Each cloud of rows lies close to a flat space through zero, with a little noise off it, and is much wider in some directions of that space than in others. After each cloud: how many dimensions does that space have?

[[ -1  -1  -2  -6  16   4 -15 -13  30  33  39  -4  -1  -3  -6  22   8 -33
   20   8  25  24 -13]
 [  2  14  12 -15 -30  -1  19   2  15 -10  -7  -2   0   6  -5 -11 -14 -29
   36  -7 -12   4 -11]
 [-19  16  12 -13  -3   4 -16   5  14  10  21 -10  -3 -23  -3   6  17 -21
   20   5  20   8  -4]
 [  0  14  19  17 -20  -4 -10  10  -2   0  -7  25 -21  37  -2  21 -10   3
   18   8 -41   2 -16]
 [ 14 -21 -11  24  -5  10   7 -12 -20 -10 -23   3   4 -45 -17  32 -21  23
   -6  -6  10 -15  -1]
 [  0  -9   4  13 -25   1 -12  -7   4   5  17  -1 -15  52  -1  -9 -18  -3
    5 -10   4   0 -11]
 [  0  24  -4 -13  -5  -6  -2  17  12 -25  -7  17 -26  11 -21   2  35 -11
   19  15   0 -23 -23]
 [ -4 -10   8  19   8 -18 -17  -1   8   1  17 -13   1   2 -43  16  -4  -4
  -17 -17 -16  14  13]
 [ 34  17  -1  -1   6  18  23   0   9   4 -23   2 -17 -24   0  15 -10  16
  -25   2  25  10 -12]
 [  4  -3  -2   7  -7   2 -10  16  49 -20   7   0 -20  -4  -8  -5  14  -4
   11 -13  13   3 -36]
 [ -2  -8  -5 -30 -24  21   9 -12   4  11 -29   2  -2  -8  -5 -15 -13   5
   34  23 -16   3   7]
 [ 14  -7  -7   3   4 -23  10   7   5  -1 -10  -5  -1  10 -15  -8   5   7
   -5  -1 -19  12  17]
 [  6  21  14 -12 -24  20  11   3   9  19 -14  19   9  -5   7 -18   3  12
   11  22   7  -6  16]
 [-26  10  -2   4 -19 -18 -11   7 -17 -12  10   7 -18   9 -22  11 -17  13
   38  -1  -2  12 -39]
 [ 15   1  -6  -2  -7 -21  12  16 -31  29   9  12  24  -2 -21  44 -19   2
   31 -17  -2 -23 -37]
 [ -6 -15   2  25 -23   5   1 -17  -7 -20 -31   8 -18  17  13  -2   4 -19
   21 -11 -21  13   5]
 [ -5   0  -3   0   8  16   2 -29  17  -1  21  10   7  -9 -18   5 -30   0
   -8  17  -4   4  10]
 [  7   7 -19  13   1  15   1  -7  13  -5 -19   1 -36  11  18  -8 -11  -9
   -7   0  11 -30  15]
 [-13 -21  -4 -14   4  12  15   2  12  -8   5   0 -12 -10  -9  -1   6  10
    2  14  10   3   0]
 [-12  -8  -6  -9  23  16  27   8  27 -12 -21  -8   8 -22  -8   7  19  19
  -19  -8   1 -26  10]
 [ -5  15  24  -6 -10   6  -8   3 -28 -12   2  -4  -1 -17  16  15  -9  10
    8  19  16  10 -20]
 [-23  -6  19  11   2  -9  27 -11  10 -28   4   2  19   5 -17   7   0  -9
   17   3  -6  10  14]
 [ 12 -10 -14  -5  24 -11 -20  16  37  -7  34   3 -22  -2 -19 -11  21 -33
  -18   6 -13 -16  11]
 [ -4   2   4 -15 -34   5  23  19 -14  -2  -1   8   7 -31  -2   0  29   1
    1 -15   1 -10  -4]
 [  6  -2  12 -17  56  36   5 -21  22   6 -29  21  15 -31 -19  -7  16 -28
    7  22  34  19   5]
 [ -6 -29  -2  26  16  -8  21  -3  -8   4  -6  11  -4  -6 -20   5  -6 -16
   27 -12  48   7  10]
 [  0 -15  24   9  -1  14 -33  -6  15 -18  18  -5   0   1 -14  21 -17 -27
   22  10  11 -24 -15]
 [-13  -5  13  -4   6  -5   9  24  11  33   4  20  -6   9  -2  -8 -10 -15
   41   0   2   9   2]
 [ -8   9   5 -12 -16   1  14 -22   4  -1  25 -23   9  23   6  -3 -30 -12
  -16  -6 -24  12  13]]

20

[[ -4   9  -6  13  24  10 -15 -25  -5  20  -2  -2   6  -4 -14  -2  17  -5
   10  -1  13   0 -24]
 [  5  -4  -1 -10  -8 -17   6  10   3   5  -8   5 -23 -10  -6  -6  -3  17
  -15  -3  -6   1   0]
 [  6   0  10   1  -7   0   3   1  -1   0   2   5   0   0   2   3  -3   1
    1   3   0  -5   7]
 [  4  -3   0  -2  -9  -7   5  11   1  -3  -1   4  -8  -1   0   1  -7   6
   -4   0  -4  -2   8]
 [  3   8  22  -3 -18  -5  14   0  -8   4  -3  12   3  -3  -3   8  -8   1
    5  15   1  -9  17]
 [  7  -8   5  -4  -8   4   2   6   4  -8   7   3  -4   4   6   2  -9   2
   -4  -4  -5   3   3]
 [  2   2  14   0 -16  -1  12   9  -2  -9   3   6   8   4   8   9  -9  -3
    4   8  -1 -11  24]
 [ -6   3  -3  -2   1  -5   3  -2  -1   3  -5  -1  -3  -3  -6  -1   1   0
   -1   2   0   3  -2]
 [  5  -3  19 -11 -19   0  11   1  -2   0   3  10  -6   0  -3   7 -14   3
   -3   4  -6   5   7]
 [ -3   6  -7   8   5  -1  -2  -3  -3   2  -2  -3  10   2  -1  -2   3  -7
    9   6   8  -8   0]
 [ -6  -7 -17 -14  -6 -20   8  19   6  -5 -10  -3 -24  -6  -6  -8  -5  15
  -19  -7 -11   9   1]
 [ -4   0 -21  11  16   8 -12  -4   2  -2   3 -11  11   7   4  -5   7 -10
    7  -5   6   0 -10]
 [ -4  10  18   3  -3   0   8  -5  -6   1  -3   6  11  -3   0   9   5  -5
    7  12   3 -11  16]
 [ -3  -3  -8  -8  -8 -14   7  13   2  -3  -7   0 -13  -3  -5  -4  -6   8
  -10  -2  -6   3   5]
 [  3   6   5   2  -3  -3   1 -12  -8  18  -6   8  -4  -6 -16   0  -2   2
    5   8   7  -2  -9]
 [ 17 -27 -26 -23 -30 -29   8  39  16  -7  -2   4 -51  -3  -7 -18 -32  29
  -31 -18 -20  15  -8]
 [ -1   9  24   5  -4   7   6  -3  -6  -7   3   3  23   4  13  10   3 -12
   13  13   4 -14  23]
 [  3  -5  -2  -1 -12  -3   6  15   2 -11   3   1  -1   5   6   2 -10   1
   -1  -1  -5  -3  14]
 [  1  -3  -1  -4  -1   1  -1  -1   1   0   1   0  -3   1  -1  -2  -3   1
   -3  -3  -2   6  -6]
 [-14   1 -15  -1  11  -9   1  12   5 -12  -7 -11  -1  -2   6  -1  13   0
   -8  -5  -4   0  10]
 [  2  -6 -16  -3   6  -3  -8  -5   2  12  -2  -1 -16  -3 -13  -9  -2   7
   -7  -8   0  13 -25]
 [  1  10  22   4 -11   9   9 -13 -10   6   2  12  14   0  -8  14  -5  -9
   15  16   7  -7  11]
 [  0   1  -3  -2  -1  -3   0  -6  -2  10  -4   4 -10  -5 -12   0   1   6
   -4  -1   1   4  -8]
 [  5  -2  13  -8 -11  -1   6  -4  -2   7  -1  10  -9  -5  -8   4  -6   7
   -4   2  -3   4   0]
 [  1  11  21   3   4   4   0 -14  -6   7  -1   2  15  -2   4   1   8  -7
    8  10   5  -8   2]
 [  0   4   6  -2 -13  -7  10   4  -4   0  -2   5   3   1  -4   2 -10  -2
    4  10   1  -4   9]
 [ -1  10   6  10   5   4  -2  -8  -5   4   0   1  16   1   3   2   6  -8
   12   9   9 -12   4]
 [ 13 -21 -21 -12 -13 -11  -3  22  12  -8   5  -2 -27   4   1 -14 -20  14
  -17 -16 -11  13 -13]
 [  9  -1   1  -1 -13  -5   2   0  -2   8   1   7  -7   0  -8  -3 -13   3
    2   4   3  -1  -5]]

7

[[-12  11  23  -1   3   6  -6 -13  -5  -2   5 -13  11   2   5  -3   2   2
  -24 -17  12   1  11]
 [ 19   9 -29   3 -14   1   5   8  16   3   2  10   4   1  -9  16   8   0
   14  21  -8  -2 -10]
 [ -7 -13  16   7  -4  -1  -2 -14   8   9  -2 -14  -3 -19  -2 -10  -4  -1
  -14  -3  18   2   1]
 [  0  -3  -7   8  -9   6   0   3   7  -1   6   6  -2  -3   2   4   1  -3
    1   9  -2  -6  -7]
 [ -2  10   3   6  -4   6  -5   0  13   3   1  -7  10   2   2  -1   2   7
   -7   2  12  -7   6]
 [  3  -6 -28  -2 -10   3   2   5  11   2  -9   3   1 -10  -7   1   3  -1
    1   7  -3  -5 -15]
 [  4  -6 -38  15 -13  -6  -6   7  15  -7  -6  -1   0  -9  -3   8  24   4
   -6  10 -11 -23 -11]
 [ -2  10  -6  23 -10   4 -10   4  12  -7  10  -6  10   5   7   4  17   7
  -11   9   7 -14   5]
 [ -6 -16 -13  -6   1  -3   2 -14  -9   9 -10  -4 -10 -13  -9  -5  -6  -7
  -11  -3   0  21 -12]
 [-11 -12  31   8  -5   8   0 -23  17  16  11 -14  -3 -22  -1 -10 -12  -6
  -22  -1  22   1   6]
 [ 18  19  25  10  -3  -7   4  -4   8   7  22  -3   6   7  -2  14   7   1
   11  14   5   2  23]
 [-19  -7   2  14  -1  18  -7  -8  19  12  15   3  -4   3   5 -10 -19  -5
  -13  15   4   4   0]
 [ -3   1  26   8  -6   9  -1 -11  18  18   8 -10   4  -9  -2  -9 -15   0
   -4   7  28   9  10]
 [  3  -7  13   3   1  -7   4  -5  -5   0   5  -3  -6  -7   0   1   2  -3
    0  -3  -1  -2   4]
 [ 17   4  -7   8 -17  -2   3   4  20   2   0  -5   8 -14  -6   8  12   4
    5  11  11 -15  -3]
 [  8   2   8   6  -2  -5   1   6   2  -5   6   2   1   2   4   3   7   2
   10   4  -2 -11   5]
 [ 11 -15 -27  10 -16  -3   4   2  14   6  -1   6  -9 -16  -8   7   5  -5
    9  21  -3  -2 -16]
 [ -3  -9  21   6   0  -4   1  -6 -13   2   1  -6  -5  -9   2  -7  -3  -3
    0  -6  14  12   3]
 [ 17   7  15 -12  10 -17   9  -3 -31  -1   6   6  -8   6  -5  13   0  -6
   18  -5 -11  25   7]
 [-17  -3  -2  -2   7   6  -7  -1   8   0  -8  -7   1   3   4 -12  -5   5
  -16  -8   0 -11   1]
 [-18  -1  -4  -1   5  12  -8   0   2   3  -6  -1   2   8   5 -12 -13   2
   -8  -2   6   7  -3]
 [ -5   2  -1  -5  12   2   0   4 -17  -5   9  14  -7  20   5   2  -8  -4
    7   2 -18  12   1]
 [ -4   3  24   6  10 -10  -3  -1 -19  -6   5  -4   0  10   7  -2   6   3
    3  -8  -1   4  15]
 [ -8  13 -12  -6   5  16  -5   5 -11  -3   1   9  11  21   4   0  -8   0
   -4  -3   0  17  -6]
 [  4   9   8  21 -10  -7  -5 -10   8   2  15 -12   6  -6   0  10  20   2
  -13   9   9  -4  12]
 [ 10  -7 -10  20 -15  -7   0   2  21  -3  11  -1  -4 -16  -1  10  21  -1
   -3  16  -7 -30  -2]
 [-19  -6  36  -4  14  -6  -6 -23 -12  13  -4 -21  -4  -5   0 -19 -13   1
  -19 -16  19  23  16]
 [-12  -8   1   8  -2  15  -3   8  -9 -14   6   9   2   3  13  -3   1  -4
   -7  -9  -1  -9 -12]
 [ -4  -6 -13   1 -10  10  -2   1  10   3 -13  -5   5 -12  -4  -7  -2   1
   -8  -2  17  -1 -13]]

9

[[  5 -11   5  -1   1   2   4   0 -13   7 -34   6  -8 -19 -19  -2   1 -17
   12   6  21   8   9]
 [-22   5  -3 -11  -6   1  -3  -2   8   4  32 -12   6   5  12   7   3  13
    3 -21   4  -5 -16]
 [ 12  -1   9  -4  11   9 -17  -8 -18   2  -7   2  14   2 -10  -4  -8  -9
   -4  16  11 -12 -11]
 [ -2   0 -14  18   8  -2  20  37  31  -2 -19  13 -12   2   9 -21 -41  20
   -1  21 -18  -9   5]
 [-15   2   0  -2  -5  -8  -8  -3  -7  10  -2 -12  -3  -7   9  16   2   5
    6 -11   9  19  -5]
 [  4  21   3  -5 -11 -16  13  14 -22   2  20  13  -9   9   3  21  31  -7
  -16 -25   5   3  15]
 [ 14  11   3   7  -2   5  18  13   0  -1  -2  20  -6  -4  -9  -7  17  -1
  -13 -15  -5  -2  31]
 [  6  10   4   1   2   1   2   3 -10   6   7  -4   1   0   9   6   9   5
  -10  -8  11   2   3]
 [  6  14  -6   7  18   3   8  28  -5  23 -19   2 -13  -2   9  -1 -10  16
  -14 -10   2  20   5]
 [ -6   7  -2  12  -6 -13   7  23  -2   2 -10  13  -5  -3   2   6 -15   4
   -1   1   4  -1  10]
 [  0  13  19 -23  22  18 -19  -5  -4  16  -6  -4   9 -11 -26  -4   3  -1
    2 -11 -17  26  -5]
 [ 19   0  -1  -6  -2   2  18   0  -8  -5   3   6  -5   6  -6  -2  22 -12
  -10   1   4  -9  11]
 [-10   9  -9 -11  -2   2  13   5  -2  18   2   3   0   9  -5   8 -10   9
   -7 -19   6   6  -2]
 [ -2   1  -2  -3 -33 -22  28  -3   2 -15   0  -1  -1   9  -1  26 -13  -2
    3  15   6  -5  15]
 [-18  11   2 -15  34  18 -27   9  13  24  22 -25   8   2  13 -12 -16  28
   -1 -12 -11  10 -40]
 [-12   2   7  -1  14  10 -23   3   8   3  22  -9   1 -13  10 -14  17   7
    6 -17  -3  -2 -11]
 [-16  -6 -25  10 -47 -24  32 -23   1  -8  10  19  -8  17   1  27  12  -5
   -4 -28   1   2  27]
 [ -8   3   3   5   8  -2 -22  -3   1   3  14 -22   8   3  23   5  -8  16
    0   1   2   5 -20]
 [-15   4  -5  -4  -4  -4   2  -2  18  -1  15 -11  -1   7  10   6  -8  14
    3  -6 -19  12  -7]
 [ 16  -4  -8  26  -4   1  20  17  11 -10 -19  15  -3  -1   8 -13 -21  10
   -8  18   6 -16  25]
 [  7  -7 -15  21 -22 -12  38  25   8 -17 -11  15 -12   3  11  -2 -13   4
   -1  16  20 -29  25]
 [ -7 -17   5  -6  15  17 -19 -10  12  -1  -5 -23   7 -15   0 -19  -7   2
   20  16   8  -5 -24]
 [ 16  16  16   0   3  -6  -3   4  -5 -10   3  11   2   2 -11   3  13 -10
  -10   4 -26   7  17]
 [ 19   8  -4   6   6 -14  17  20   0   0 -34  34 -15  14 -20  -3 -20 -13
  -14  21 -37  13  16]
 [ -7   0  -4   2  16  -2   4  33   8  11 -16   3 -16 -11   3 -15 -10   5
    7   4  -4   4  -6]
 [  8  -2   8  -3  34   5 -16  29  -4  10 -25  20 -15 -11 -20 -28   3 -20
    4  12 -19   5 -11]
 [-20 -16 -21  -7 -12  -2  14  -2  -3  11 -14   6   0   5 -10   2 -30   0
   11   1  31 -13 -15]
 [ -1 -10  -7   0  -2   6   0 -15   9 -10  14  13   0   5  -7 -15  21 -11
    0 -12 -15 -11   2]
 [  2   4  -4   0  -9 -11  11 -11  -5   9 -19   2 -13   2  -7  22   3  -4
   -3 -11 -16  38  15]]

11

[[  6  -5   7  -5   2   8  12  -1   6  14   4   7   2  12   5  11   1  -9
   11 -11  -2  -5  -8]
 [-14   9  -1  -2   1   8  -4  -3  -4  29  -8 -14   6   2   3 -10   8  12
  -24   9   5   4  14]
 [ -3   3  -1  -2  -1   2  -1  -1   1   5  -5  -3   3   0   1  -2   2   5
   -5   2   2   1   4]
 [ 13  -6   5  -3   6  -1   7   3   3 -13   8  14  -4   7  -3  15  -2 -12
   20 -10  -6  -5 -12]
 [ 11  -5   6  -2   4   4   8  -1   7   3   3   8   0   7   3  14   0 -12
   15 -10  -4  -8 -12]
 [  0   0   3   0   1   9   7  -7   3  24  -7  -5   2   3   2   2   5   6
   -3   1  -1  -1   2]
 [  2   1  -2   0   0 -10  -1   4  -4 -23   4   3  -6  -4   0   0  -6  -3
    4   1  -1   0   0]
 [  9  -6   5   0   5   7  12  -2  10   5   6  11  -4  10   2  13   0 -13
   14 -12  -6 -12 -13]
 [  1   3  -6   4  -2 -22 -13   8  -6 -54  -1   2  -6  -8  -8 -10  -6  -3
    1   2  -4   8   3]
 [  8  -4   3  -2   2   0   4   0   3  -7   7   9  -3   2   1   5  -2  -5
    8  -3  -3  -1 -10]
 [-21  11  -8   2  -6   3 -12  -7  -8  27 -16 -20   5 -10   0 -21   7  19
  -24  12   9  11  20]
 [  6  -6   4  -4   3  -1   6   1   1  -4   6   9  -2   7   3  12  -3 -10
   13  -6  -5  -4  -8]
 [-10   5  -7   3  -2  -6 -12   0  -6  -9  -4  -8  -2  -9  -2 -12  -2  11
  -13   9   1   6  13]
 [  1   2   3   1  -4   2  -2  -2   0   1   1   0   1  -3   1  -1  -1   1
    0   0  -3  -2   1]
 [ 13  -7   6   2   3   0   7   2   8 -13   6  14  -2   8  -1  16  -3 -16
   22 -12  -4 -11 -18]
 [ 19 -14   8   1   6  -3  16  -1  11 -13  19  19  -4  15   2  28  -8 -26
   29 -15  -7 -14 -23]
 [  5  -3   4   0   1   1   1  -4   4  -3   3   5  -3   3   1   7  -2  -6
    5  -5  -1  -5  -8]
 [  9  -7   6  -1   3   0   3   1   6  -5   6   9  -2   5   1  11  -4 -11
   12  -5  -4  -7  -9]
 [ 11  -7   4   0   6   1   4   4   5 -16   6  13  -2   8  -2  14  -3 -12
   15 -11  -7 -11 -16]
 [-25  11  -4   2  -4   8  -9  -4  -9  35 -16 -22   7  -6   0 -21  11  22
  -29  14  10  14  19]
 [ -7  -1   3  -4  -2  17   3  -8   4  38  -8  -8   4   5   0  -1   4   9
   -8   3   2  -1   3]
 [ -6   6  -5   2  -3  -3 -10   2  -6 -12  -5  -4   0  -7  -5 -13   3   4
  -10   7   1   5  11]
 [-13   7  -8   3  -3   3  -9   1  -6  18 -10  -9   3  -7   3 -12   4  10
  -11   7   4   3   9]
 [  1   2  -2   0  -5   0  -3   0  -5   1  -6  -2   1  -1   1  -6   0   3
   -3   4   0   1   2]
 [  6  -1  -1   1  -2 -10   4   2   1 -21   5   8  -4   1   0   0  -7  -9
   11  -3  -3   2  -7]
 [ -1   6   0  -4  -2  11   3   0   0  29  -5  -5   5  -1   4  -5   3   8
  -11   2   4   2   4]
 [-10  10  -5   1  -4  -6 -13  -2  -8  -4 -10  -8   2 -11  -7 -16   3  16
  -18  11   5   7  15]
 [ 11  -5   4   3   2  -3   1   3   4 -20   7  10  -7   1   1  10  -2 -11
   16  -9  -4  -3  -6]
 [ 11  -1   1   3   1 -14  -4   6  -4 -43   8   8 -10  -4  -5   5  -7 -12
   13  -5  -8   1  -5]]

2
